The same things were measured in two ways. Each way mixes the same 11 hidden numbers, adds some noise and spreads widely along 6 directions of its own, which tell nothing about the thing.
Some things both ways: the first way, then the second way.
.19 -.09 -.48 .08 -.12 -.19 -.01 .36 -.06 .03 -.05 -.11 .04 -.04 .14 -.13 .29 -.05
-.29 .11 .01 .16 .10 .19 .00 .03 -.18 -.09 .15 .22 -.02 .03 .03 .00 .04 -.30 .04 -.01 -.15 .00 .04 .13 .04 .00 .18

.03 -.02 -.15 -.16 -.28 .34 .20 .13 .28 .06 .11 .12 -.15 .06 .45 .11 .15 .10
.00 -.15 -.41 -.20 -.16 .44 .04 .12 -.21 .09 -.30 -.24 .11 .03 -.09 .00 .06 .03 -.14 .24 -.06 -.09 -.14 .00 -.06 -.12 -.14

.04 -.02 -.10 .02 .02 -.22 .12 .02 .13 .09 -.29 -.42 -.03 .04 .17 -.15 .16 .29
-.11 .19 .14 .45 .33 -.30 -.02 .00 .24 -.18 .23 .25 -.23 .02 .17 -.14 -.27 -.21 -.03 -.33 .14 -.08 .22 -.16 .18 .14 -.07

-.07 .13 .25 .11 -.13 .27 -.08 .05 -.21 .10 .19 .00 -.06 .12 .07 .35 .00 -.04
-.08 -.28 .12 .02 -.23 .25 .05 .16 -.01 -.03 .03 -.11 .06 .16 -.08 -.23 .37 -.10 -.01 .24 .05 -.01 -.13 .02 -.14 -.26 -.18

-.03 .11 -.03 .15 -.18 -.21 -.36 -.09 -.27 .06 -.01 .07 .48 -.14 -.26 -.02 .03 -.31
-.33 .18 -.41 -.13 .13 -.23 .14 -.09 -.06 -.15 -.73 .32 -.10 .08 -.12 .27 -.13 -.20 .30 .03 -.48 -.06 .19 -.19 .14 -.21 -.05

.07 .19 -.28 -.11 -.16 .10 .18 .04 .27 .04 .02 -.08 -.27 .17 .29 -.19 .12 .18
-.02 -.02 -.23 .32 .17 .36 .20 .20 .16 -.08 .08 -.18 -.14 .30 .09 -.23 .05 -.33 -.02 -.26 -.17 -.12 -.48 .01 .11 -.25 -.13

-.01 -.10 -.21 .09 .14 -.11 -.28 .17 -.02 .17 -.03 -.12 .26 .06 -.05 .13 .28 .06
-.02 .03 -.59 .23 .29 .26 .11 -.09 -.05 .01 .24 -.12 .09 .11 .13 -.31 -.25 -.18 -.10 -.57 -.06 -.04 -.01 .14 .15 -.03 -.17

.08 -.05 .61 -.05 -.14 .08 .30 -.22 .14 -.01 -.01 -.07 .12 -.08 .17 .19 -.33 .03
.16 -.12 -.53 .17 -.20 .30 .05 -.01 -.13 -.11 -.21 -.08 .14 -.12 .00 .03 -.26 -.04 .00 .09 -.29 -.19 -.06 .30 -.12 -.04 -.11

.13 -.44 .28 .06 -.20 .14 .41 .37 -.07 -.06 -.10 -.08 -.38 -.39 .35 .18 -.17 .02
.02 .06 .17 -.24 -.06 .37 .22 .29 -.12 .05 .12 .04 -.06 .25 -.04 -.24 .08 -.29 -.06 .24 -.09 .20 -.20 -.24 .00 -.16 -.17

.13 -.52 .51 -.09 -.15 -.08 .30 -.12 -.14 .04 .03 -.08 .27 -.13 .50 .29 -.24 -.06
-.43 .31 -.21 .04 .26 -.02 .14 -.10 -.22 -.06 .19 .31 -.08 -.04 -.06 .21 -.07 -.27 -.02 -.19 -.10 .14 .27 -.04 .50 -.04 .21

.10 .00 -.46 -.17 .22 -.06 -.26 -.02 .40 .19 -.09 .16 -.02 -.07 -.05 -.35 .12 .31
-.13 .06 -.07 -.21 -.10 -.07 .07 .15 -.03 .00 -.40 .16 -.05 .04 -.04 -.05 .01 .04 .09 .02 -.17 .06 .22 -.34 -.07 -.08 -.32

-.08 -.19 .09 -.04 -.28 .17 .15 -.17 -.10 .22 .18 .17 -.04 .26 .31 .14 -.14 -.02
.04 -.29 -.30 -.05 .04 .11 -.05 .02 -.18 -.05 -.16 -.25 .08 -.01 -.02 .00 .02 .03 -.14 .04 .19 -.01 .10 -.14 .06 .09 -.30

-.10 .22 -.59 .18 .03 .00 -.32 .21 .05 .15 -.17 .11 -.05 .12 -.22 -.18 .51 .09
.01 -.20 -.20 .00 .05 .10 .01 -.04 -.18 .07 -.01 -.14 .20 .02 .02 -.19 .01 -.08 -.06 -.12 -.08 .01 .01 .15 -.09 -.04 -.10

-.03 .06 -.27 .00 .02 -.28 -.07 -.10 .05 .01 -.20 -.13 .34 -.14 -.10 -.22 .16 -.02
.25 -.20 -.27 -.27 .00 .00 .15 -.14 -.21 -.08 -.25 -.21 .28 .09 -.02 .13 -.14 -.04 .07 .17 .14 .24 .07 .06 .15 -.11 -.51

-.16 .12 .05 .02 .51 -.12 -.25 -.10 -.43 -.08 .15 -.35 .35 -.10 -.50 .18 -.33 .11
-.06 -.15 -.14 .08 .10 .12 .12 -.11 .05 -.01 .19 -.15 -.04 .18 -.03 -.37 -.01 -.12 .02 -.20 .15 .13 -.04 -.15 .04 -.41 -.45

.03 -.20 -.22 .09 .03 -.28 .01 .16 .04 .18 -.17 -.19 .37 .09 -.03 .01 .41 .05
.01 -.09 -.10 -.21 -.02 -.03 .17 -.17 -.06 .00 -.03 .09 .14 .10 -.27 .05 .06 -.17 -.03 .20 .09 .02 .20 -.11 .12 -.11 -.28

-.11 .00 -.19 -.30 .24 -.40 .02 -.05 -.15 -.28 .21 -.39 .09 .29 -.04 -.36 -.18 -.08
.04 .13 -.26 .29 .21 -.06 -.07 .02 -.08 .02 .06 -.33 .11 -.10 .16 .15 -.14 -.07 -.02 -.05 .00 -.09 .28 .06 .22 .22 -.05

-.04 .11 .18 -.28 -.41 .26 .09 -.08 .34 .12 -.09 -.07 .00 -.12 .54 -.08 .10 .21
.18 -.06 -.18 -.05 -.03 .05 -.19 .06 -.17 -.09 -.04 -.14 .03 .13 .29 -.29 -.31 .12 .02 .05 .20 -.04 .09 .25 -.24 .19 -.16

.19 -.11 -.07 -.20 .15 -.22 -.07 -.17 .10 .07 -.01 -.02 .25 -.03 .13 -.20 -.07 .15
-.31 .14 -.10 .23 .05 -.05 -.01 -.03 -.06 -.11 -.04 .27 -.05 -.05 .06 -.04 -.06 -.15 .19 -.17 -.24 -.01 .21 .05 -.02 -.07 -.01

.03 .23 -.14 .15 .00 .12 .20 .31 .00 -.01 -.14 -.18 .03 -.03 -.27 .08 .37 .01
-.19 .15 .21 -.07 .09 -.41 -.13 -.14 .09 -.03 .21 .23 -.31 .13 -.13 .05 -.01 .15 -.11 -.10 .37 -.19 .14 -.12 -.05 .43 -.02

.08 -.08 .30 .05 -.37 .05 .18 .13 -.05 .04 -.23 -.19 .05 -.29 .30 .12 .18 -.03
-.03 .06 -.36 .09 .30 .24 .17 -.12 -.12 -.02 .08 -.03 .08 .22 .08 -.21 -.22 -.39 .06 -.15 -.16 .02 -.16 .22 .13 -.27 -.01

.00 -.33 -.29 -.09 .00 -.20 -.10 .24 -.24 -.05 .13 .14 .19 .09 -.02 -.11 .21 -.23
-.08 -.06 -.01 -.14 -.13 -.01 -.16 .02 -.21 .07 .00 -.16 .02 .03 -.04 -.09 .13 .11 .06 .17 .04 .00 .23 -.05 -.22 .15 -.19

-.21 .05 -.06 .03 -.34 .06 .04 -.28 .33 .33 -.05 .10 .14 .30 .21 -.06 .07 .01
.14 -.12 -.02 -.35 -.07 -.03 .18 .05 -.21 -.09 -.05 .03 .16 .10 -.15 .25 .02 -.12 -.11 .34 .12 .17 .11 .02 .31 .11 -.12

-.09 .21 -.21 -.18 -.11 -.08 -.25 -.11 .12 .06 .22 -.19 -.14 .40 .27 -.25 .02 -.03
.19 -.13 -.52 .26 -.02 .60 .24 .27 -.10 .01 -.45 -.42 .48 .03 .15 -.02 .07 -.44 .16 .25 -.58 -.09 -.15 .19 .02 -.35 -.22

.14 -.36 .47 .00 -.07 .05 .46 .16 -.47 -.17 .07 -.23 -.10 -.27 .14 .29 -.26 -.19
.09 -.16 -.19 .17 -.11 .31 -.14 -.08 -.25 .03 -.11 -.33 .21 -.20 -.03 .03 -.01 -.02 .07 .35 -.05 .00 .13 .04 -.24 -.08 -.38

.07 .29 .00 -.02 -.38 .21 .20 .05 .18 -.06 -.28 .05 -.23 -.19 .33 -.12 .36 .10
-.09 -.13 .00 -.04 .15 -.33 -.23 -.12 -.20 -.02 .01 -.09 .09 -.04 .13 .08 -.10 .21 -.15 -.02 .43 -.06 .25 .30 .09 .27 .17

.25 -.13 -.30 -.18 -.37 .07 .05 .03 .28 .24 .02 .34 -.02 -.01 .40 -.23 .20 .04
-.32 .05 -.01 .04 .08 -.03 -.09 .02 -.07 -.11 .05 .17 -.23 .16 .02 -.14 .07 -.05 .07 -.09 .06 -.06 .05 -.01 -.03 .02 .08

.26 .01 -.05 -.25 -.31 -.15 .03 -.15 .39 .16 -.21 .03 -.09 -.08 .56 -.44 .14 .26
-.18 -.03 .07 .01 -.02 .00 .13 .16 .01 -.12 -.42 .27 .10 .17 .03 -.09 .11 -.36 .24 .22 -.32 .00 .06 .01 -.03 -.36 .04

-.12 .06 -.61 .05 .12 -.19 -.25 .05 -.06 .07 -.02 -.07 .03 .34 -.10 -.28 .15 .04
.02 -.17 -.18 -.09 .08 .20 .05 .00 -.27 .13 -.32 -.04 .39 -.07 -.09 -.01 .05 -.24 -.10 .26 -.19 -.01 .19 -.01 -.07 -.06 -.09

Other things, the second way, with their names:
<688>: .11 .06 .15 -.22 .05 -.18 .15 .20 .15 .01 -.10 -.06 -.15 .23 -.07 -.01 .02 -.04 -.01 .04 .13 .15 .08 -.49 .12 .03 -.55
<159>: -.35 .26 .33 .42 -.12 -.30 .06 .19 .43 -.21 -.03 .35 -.49 .04 .00 -.04 .06 -.10 .25 -.03 -.16 -.10 .09 -.35 .07 -.31 -.10
<487>: -.14 -.12 -.07 -.08 -.06 -.07 .15 .18 .00 -.15 -.11 .03 -.07 .10 -.05 .07 .19 -.04 -.04 -.01 .03 .09 .04 -.18 .32 -.11 -.15
<469>: .05 -.17 -.34 -.08 -.05 .19 -.05 -.02 -.28 .14 -.05 -.18 .34 -.16 -.03 .00 .00 .04 -.24 .10 .03 -.09 .24 .18 .00 .17 -.02
<560>: -.15 -.09 -.08 .02 .04 -.17 -.23 -.12 -.19 .04 .06 -.02 -.03 -.14 .03 -.12 -.12 .17 -.15 .03 .29 -.05 .40 .00 -.05 .14 .02
<649>: -.25 .15 -.11 .00 .05 -.47 -.13 -.11 -.02 -.05 -.17 .17 -.08 -.08 -.08 .33 -.02 .14 -.04 .00 .08 -.24 .36 .07 .14 .33 .18
<206>: -.17 -.02 .12 -.02 -.06 -.13 .04 .23 -.04 -.16 -.36 .12 -.11 -.08 .01 .16 .01 -.08 .07 .30 -.06 .13 .27 -.35 .20 -.21 -.13
<18>: .38 -.27 -.14 -.20 .12 -.01 .09 .04 -.11 -.01 -.32 -.31 .24 .04 -.02 .10 -.09 .00 -.11 .02 .11 .15 -.04 -.21 -.02 .17 -.64
<280>: .00 .01 -.20 -.10 .01 .06 .11 -.05 -.06 .06 -.01 -.14 .07 .20 -.03 -.12 -.02 -.11 .07 .10 -.02 -.02 -.04 .13 .03 -.20 -.12
<254>: -.28 .15 -.08 .44 -.04 -.24 -.29 -.13 .04 -.22 .22 .12 -.41 -.08 .14 -.10 -.26 .20 .12 -.18 .09 -.21 .16 .19 -.14 .11 .15
<416>: .09 .02 -.05 -.03 .09 -.25 -.18 .04 -.03 .10 .07 -.06 -.02 -.06 .01 -.10 -.19 .14 -.32 .05 .23 -.25 .35 -.04 -.03 .45 .12
<287>: .10 -.03 .27 .26 -.24 -.05 -.05 .05 .08 .02 .08 .01 .23 -.24 .06 .01 .04 .02 -.05 .20 .13 -.09 .32 .17 -.15 .09 -.20
<342>: -.03 .14 -.56 .04 .23 .19 .19 -.03 -.01 .13 -.36 -.24 .17 .00 -.01 .18 -.10 -.15 -.06 -.11 -.20 -.12 -.02 -.04 .25 -.14 -.20
<288>: .02 .04 -.11 .20 -.08 .01 .02 .10 .13 .04 -.06 -.31 -.15 .10 -.04 -.07 -.02 -.02 .07 .16 -.15 -.16 -.09 -.08 -.04 -.20 -.16
<478>: .05 -.02 -.46 .09 .09 .30 .02 -.09 -.23 .09 -.13 -.17 .25 .04 .02 -.12 -.18 -.27 .06 .16 -.34 -.15 .00 .26 -.14 -.07 .01
<263>: -.25 .11 -.12 -.05 .11 .32 .26 -.05 -.10 .03 .21 .31 .05 .12 -.07 -.19 .00 -.38 -.10 -.16 -.08 .11 -.03 .02 .21 -.28 .03
<641>: -.01 -.30 -.29 -.19 -.09 .19 .07 -.06 -.08 -.05 .09 -.13 -.05 .22 -.25 -.18 .20 .04 -.09 -.11 .15 .02 -.15 -.18 -.04 -.06 -.47
<238>: .04 .21 .19 .27 -.18 .09 -.02 .05 -.05 -.02 .23 -.01 -.01 -.06 .03 .03 -.10 -.17 .18 .41 -.16 -.05 .12 .20 -.14 .00 .02
<395>: -.15 .04 -.09 -.11 -.04 -.03 .12 -.06 -.06 .03 .01 .01 -.19 .07 -.28 .13 .03 -.07 -.05 .23 -.08 -.01 -.03 -.21 .12 -.13 -.06
<301>: -.16 .06 .27 -.42 .11 -.49 .11 .14 .13 .14 -.30 -.01 -.09 .31 -.19 .05 .25 -.05 -.03 .32 .18 -.01 .25 -.40 .24 -.09 -.07
<207>: -.16 .00 -.06 .36 .02 .26 .07 -.02 .04 .09 -.01 -.11 .13 -.07 -.01 -.05 .15 -.22 .06 -.01 -.25 -.13 -.11 .11 -.12 -.24 -.11
<448>: -.01 .07 -.34 .12 -.04 .35 .15 .18 -.08 -.11 -.39 -.02 -.10 -.06 .08 .00 -.23 -.15 .12 -.01 -.44 .07 -.18 -.20 -.05 -.27 -.33
<656>: -.15 .06 -.22 .09 .14 -.11 -.02 .12 .12 -.09 -.40 -.10 -.15 -.04 .10 .19 .01 .15 -.02 -.34 .08 -.05 .02 -.31 .13 .11 -.41
<202>: .19 -.02 -.15 .17 .21 -.22 -.08 .01 -.15 -.14 .14 -.18 .08 .03 .29 -.10 -.40 -.03 .04 -.13 .14 .11 .21 .23 .13 .17 -.14
<99>: -.11 .07 -.20 -.09 .17 -.04 .02 -.09 -.08 -.01 -.09 .09 .16 .01 .03 .09 .00 -.04 -.05 -.17 .18 .00 .28 -.01 .16 .20 -.21
<687>: .13 -.25 -.12 .03 -.11 .16 -.03 -.25 -.18 -.03 .27 -.10 .22 -.11 -.13 .04 -.05 .01 -.19 .19 .35 -.03 .07 .32 .00 .05 -.11
<158>: .09 .03 -.20 .13 .08 .03 -.09 .01 -.15 .15 -.26 -.24 .20 -.26 .11 .03 -.20 .02 -.06 .04 -.13 -.04 .29 -.09 -.16 .13 -.26
<83>: -.09 .08 -.38 .11 .17 .02 -.06 .02 -.13 .03 .14 -.14 .05 -.06 .15 -.10 -.18 .04 -.15 -.26 .05 -.06 .27 .12 .19 .15 .04
<180>: .18 -.23 .07 -.38 .05 .13 .50 .13 .00 -.01 -.06 -.05 .16 .48 -.30 -.07 .26 -.54 .03 .34 -.14 .26 -.26 -.25 .32 -.46 -.36
<363>: -.03 -.14 .03 .03 .04 -.27 .02 -.25 .02 -.08 -.06 -.03 .10 .00 -.10 .14 .03 .03 .12 .02 .23 .10 .17 -.07 .07 -.11 -.48
<407>: .02 .06 -.23 -.07 .03 .10 .17 .11 -.15 -.09 -.04 .02 -.02 .11 .00 -.01 -.21 -.17 .00 .04 -.16 .13 .00 -.06 .20 -.07 -.11
<672>: -.41 .02 .08 -.04 -.45 -.05 .02 .10 .07 -.05 -.29 .27 -.19 -.06 -.27 .05 .28 .06 .14 .42 -.19 -.13 .23 -.22 -.13 -.33 -.05
<457>: .01 -.16 -.13 .04 .06 .25 .00 -.03 -.38 .05 -.05 -.16 .32 -.12 -.02 .05 .03 -.24 .03 .21 -.21 .09 .08 .12 -.04 -.04 -.08
<28>: .07 .04 -.02 -.19 .03 -.07 .08 .19 .05 .13 -.23 -.22 .21 .03 .05 .09 .13 .05 -.09 .04 .18 .03 .29 -.23 .14 .16 -.43
<13>: -.44 .25 -.10 .45 .06 .00 -.11 -.08 .04 -.01 -.02 .20 -.23 -.16 .03 -.08 -.08 -.12 .16 -.16 -.28 -.19 .16 -.10 -.14 -.19 .05
<624>: -.52 .24 .48 .02 -.10 -.44 -.08 -.05 -.06 .03 .05 .38 -.13 -.15 -.25 .29 .30 -.13 .08 .47 -.07 -.09 .53 -.14 .12 .01 .42
<565>: -.27 -.04 .12 .15 .06 -.19 .00 -.14 -.06 -.01 .27 .02 .07 -.16 -.05 .17 .19 .02 -.08 -.15 .22 .10 .23 .07 .26 .02 -.05
<29>: -.05 -.02 -.28 -.07 .17 .09 .24 .06 .11 .07 -.25 -.04 .25 .13 .00 -.03 .20 -.12 -.11 -.39 -.02 -.03 .03 -.14 .17 .00 -.43
<161>: -.12 .07 -.22 .27 -.16 .38 .15 .20 .00 -.25 -.04 .24 -.06 .05 .03 -.04 -.02 -.29 .13 -.05 -.36 -.08 -.14 .09 -.01 -.09 -.04
<585>: -.15 .30 .12 -.04 .04 .08 .23 .00 -.02 .04 .16 .19 .04 .13 -.10 .15 .10 -.28 .10 .07 -.09 .11 .04 .00 .18 -.03 -.10
<88>: -.07 -.11 -.37 .08 -.12 .39 .13 .09 -.16 -.06 -.17 -.08 -.05 .08 -.04 -.24 -.06 -.20 .14 .06 -.47 .03 -.20 -.03 -.15 -.39 -.16
<632>: .18 -.26 -.07 .14 -.19 .25 -.08 .16 -.14 -.02 -.18 -.21 .22 -.20 .09 -.06 -.03 .04 -.09 .19 -.01 -.02 .09 .03 -.23 .04 -.32
<518>: .20 -.20 .10 -.09 -.25 -.06 -.08 -.07 -.17 .01 .05 -.31 -.02 -.13 -.18 .15 -.06 .15 -.05 .58 .21 .06 .06 -.05 -.08 -.05 -.30
<574>: .02 -.13 -.25 .22 .01 .01 -.22 -.06 -.20 -.12 -.07 .03 -.19 -.11 -.02 -.12 -.31 .01 .01 .02 -.19 -.14 .06 -.08 -.31 .20 -.11
<533>: -.07 -.11 .06 .26 .06 .01 -.20 .00 -.04 .04 .19 -.15 .06 -.13 .17 -.21 .01 .11 -.17 -.19 .28 -.12 .14 .12 -.17 .19 -.09
<69>: -.03 -.32 -.16 -.07 .05 .01 -.03 .02 -.15 .02 -.19 -.05 .17 -.06 -.08 -.06 .10 -.04 -.22 .08 .13 -.05 .22 -.12 .05 .03 -.10
<611>: -.11 -.02 .13 .24 -.09 -.02 -.09 .03 -.14 -.10 .21 -.01 -.13 -.24 .02 .02 -.09 .03 -.05 .12 .05 .11 .21 -.12 .02 -.01 -.11
<340>: -.01 -.18 -.06 .27 -.02 -.06 .05 -.10 .10 -.05 .27 -.10 .07 -.11 -.05 .02 .05 .02 -.18 -.15 .22 -.07 .09 .15 .20 -.04 -.12
<264>: -.22 .15 .14 .19 .05 -.20 -.08 .26 .18 -.05 -.08 .32 -.24 -.02 .04 -.02 .04 -.01 -.17 -.17 -.08 -.30 .20 -.24 -.06 .41 .15
<321>: .08 .00 .06 .09 .17 -.05 -.13 .06 -.08 -.01 .29 -.19 -.02 .14 .24 -.34 -.14 -.03 -.01 -.15 .25 .06 .12 .01 -.07 .18 -.23
<598>: -.18 .13 -.21 .35 .12 -.01 .02 .08 .11 -.03 .08 .03 -.16 -.05 .13 -.19 -.19 -.09 -.07 -.29 -.15 -.15 .07 -.02 .08 -.07 .08
<515>: -.04 .04 -.10 .03 -.16 .17 .08 -.15 -.05 .10 .17 -.05 .08 -.04 -.13 -.06 -.01 .00 .02 .02 -.03 .02 -.01 .08 -.12 -.14 -.31
<61>: -.18 -.06 -.17 .34 .19 -.12 -.24 -.15 -.20 .01 .04 -.06 .23 -.37 .23 .06 -.11 .09 -.11 -.31 .12 -.05 .42 .22 .05 .25 .04
<456>: -.18 .11 .26 .04 .00 -.01 .07 .19 .01 -.02 -.09 .17 .05 .05 -.01 .03 .20 -.26 .10 .17 -.13 .05 .22 -.15 .04 -.05 -.08
<36>: -.01 .09 -.09 .24 .07 .03 .07 .00 .03 -.04 .34 -.11 .00 .12 .10 -.20 -.12 -.18 .05 -.05 .04 .00 .07 .20 .19 -.19 -.04
<35>: -.25 -.04 -.37 .00 -.04 .27 .01 -.06 -.16 .04 .00 -.19 -.12 .15 -.16 -.11 .13 -.10 .08 .12 -.16 -.09 -.14 .04 -.04 -.28 -.01
<77>: -.03 -.10 .13 .09 -.16 -.22 .07 .01 .15 -.04 -.02 .00 -.02 -.03 -.08 .00 .08 .09 .01 -.01 .05 .01 .11 -.09 -.01 -.10 -.31
<441>: -.24 -.10 .02 .03 .04 -.16 -.24 -.15 -.10 -.01 .01 .03 -.21 .01 -.14 -.08 .03 .10 -.08 .15 .25 -.17 .23 -.16 -.15 .09 .00
<209>: .03 -.27 .19 -.10 -.19 -.06 -.22 -.08 -.11 -.03 -.01 -.19 .04 .04 -.16 .07 .28 .19 -.08 .45 .50 -.14 .20 -.05 -.23 .24 -.31

Some of these things the first way, each followed by its name:
.06 -.21 .05 -.04 .15 .06 .20 -.01 .14 .01 -.16 -.02 .22 -.03 .16 .22 .25 .04 -> <515>
.03 -.12 -.31 -.08 .11 -.25 -.15 .13 -.18 -.10 .02 -.09 -.02 -.09 -.12 -.30 -.09 -.07 -> <321>
.01 -.13 -.17 .08 .25 -.50 -.09 -.26 -.39 -.17 -.09 -.10 .60 .08 -.21 -.05 .01 -.27 -> <363>
-.09 .03 .39 -.07 -.10 .33 .39 -.27 .07 .03 .08 .15 -.10 -.04 -.12 .10 -.43 -.01 -> <395>
.09 -.11 .18 -.17 .29 -.13 -.15 -.16 -.05 -.14 .23 .04 .06 -.10 -.21 -.08 -.54 -.07 -> <83>
.19 -.40 .51 -.10 .08 .01 .11 -.17 -.01 -.11 .10 .12 -.25 -.06 .29 .13 -.35 -.22 -> <28>
.27 -.37 -.18 .05 -.22 -.17 .06 .32 .09 .13 -.22 .02 -.23 -.07 .44 -.12 .45 -.04 -> <456>
.03 -.01 .53 -.10 -.06 .13 .31 -.01 -.12 -.27 .08 -.04 -.29 -.24 -.13 .03 -.33 -.18 -> <288>
.21 -.23 .12 .18 -.15 .10 .05 -.12 -.25 -.10 .09 .38 -.14 -.11 .19 .24 -.20 -.40 -> <656>
-.03 -.21 -.26 .17 -.13 -.23 .24 .50 -.34 .01 -.17 -.20 .06 -.13 -.23 -.11 .21 .07 -> <574>
.18 -.25 .13 -.14 -.21 -.02 .46 .07 -.18 -.05 .17 -.07 .06 .15 .27 .07 -.02 -.16 -> <209>
.17 -.16 .46 .04 -.12 .18 .01 -.36 .00 .19 .10 .19 .09 .02 .26 .30 -.31 -.21 -> <99>
-.10 -.15 .37 .01 -.05 .21 .21 -.12 .07 .13 -.07 -.02 -.23 -.04 .09 .14 -.14 .06 -> <688>
.25 -.40 .18 -.09 -.32 .06 .27 .29 -.21 -.06 .16 .25 .00 -.28 .15 .11 .00 -.29 -> <35>
.25 .02 .25 -.01 .01 -.01 -.01 -.08 .12 .15 .23 -.09 .07 -.06 -.01 .08 -.43 .04 -> <161>
-.01 .03 .20 .11 -.19 .38 .08 .19 .19 .23 -.07 .05 -.27 .02 .15 .26 .29 .12 -> <469>
.01 -.13 -.27 .01 -.12 -.07 .10 .19 -.28 .00 .09 .01 .16 .07 -.08 -.03 .06 -.11 -> <441>
.06 -.21 -.20 .18 -.33 .18 .09 .20 .12 .13 -.22 .15 -.20 -.27 .32 .12 .22 -.01 -> <448>
-.14 -.25 -.36 .10 .14 -.25 -.06 .24 -.32 -.24 -.15 -.17 -.02 .12 .03 -.06 .27 -.18 -> <158>
.11 -.44 .21 .03 -.42 -.02 .23 .16 .19 .16 -.23 .10 -.05 -.27 .43 .04 .16 -.01 -> <407>
.15 -.01 -.58 .13 .19 -.14 -.15 .24 -.09 -.14 -.09 .06 -.17 .03 -.09 -.16 .24 -.07 -> <533>
.07 -.01 -.08 .24 -.17 .08 .09 -.07 .15 .21 -.14 .10 .16 .05 -.06 .17 .17 -.14 -> <687>
-.08 .12 .08 -.07 .02 -.03 .12 .19 -.09 -.05 -.03 -.32 .01 .07 -.05 -.04 .23 .09 -> <624>
-.16 .42 -.04 -.08 -.01 .06 -.11 .06 -.05 -.02 .05 -.31 .39 -.05 -.18 .06 .17 .11 -> <254>
.15 .19 -.34 -.13 .31 -.13 .04 .02 .11 -.29 .03 -.21 -.09 -.06 -.19 -.25 -.11 -.02 -> <342>
-.19 .14 -.17 .18 .00 -.08 -.38 -.10 -.24 .04 .13 -.05 .03 -.04 -.24 -.01 -.30 -.11 -> <206>
.04 -.31 .04 -.12 .12 -.28 .10 -.20 -.10 -.16 .07 -.14 .40 .21 .26 .06 -.14 -.27 -> <585>
-.13 .13 .45 -.11 -.17 -.02 .06 -.27 .03 .00 -.14 -.19 -.02 -.23 .09 -.16 -.27 .10 -> <202>
-.19 -.05 -.02 -.18 .23 -.19 -.08 -.09 -.30 -.13 .25 -.17 .38 .09 -.14 -.03 -.39 .08 -> <88>
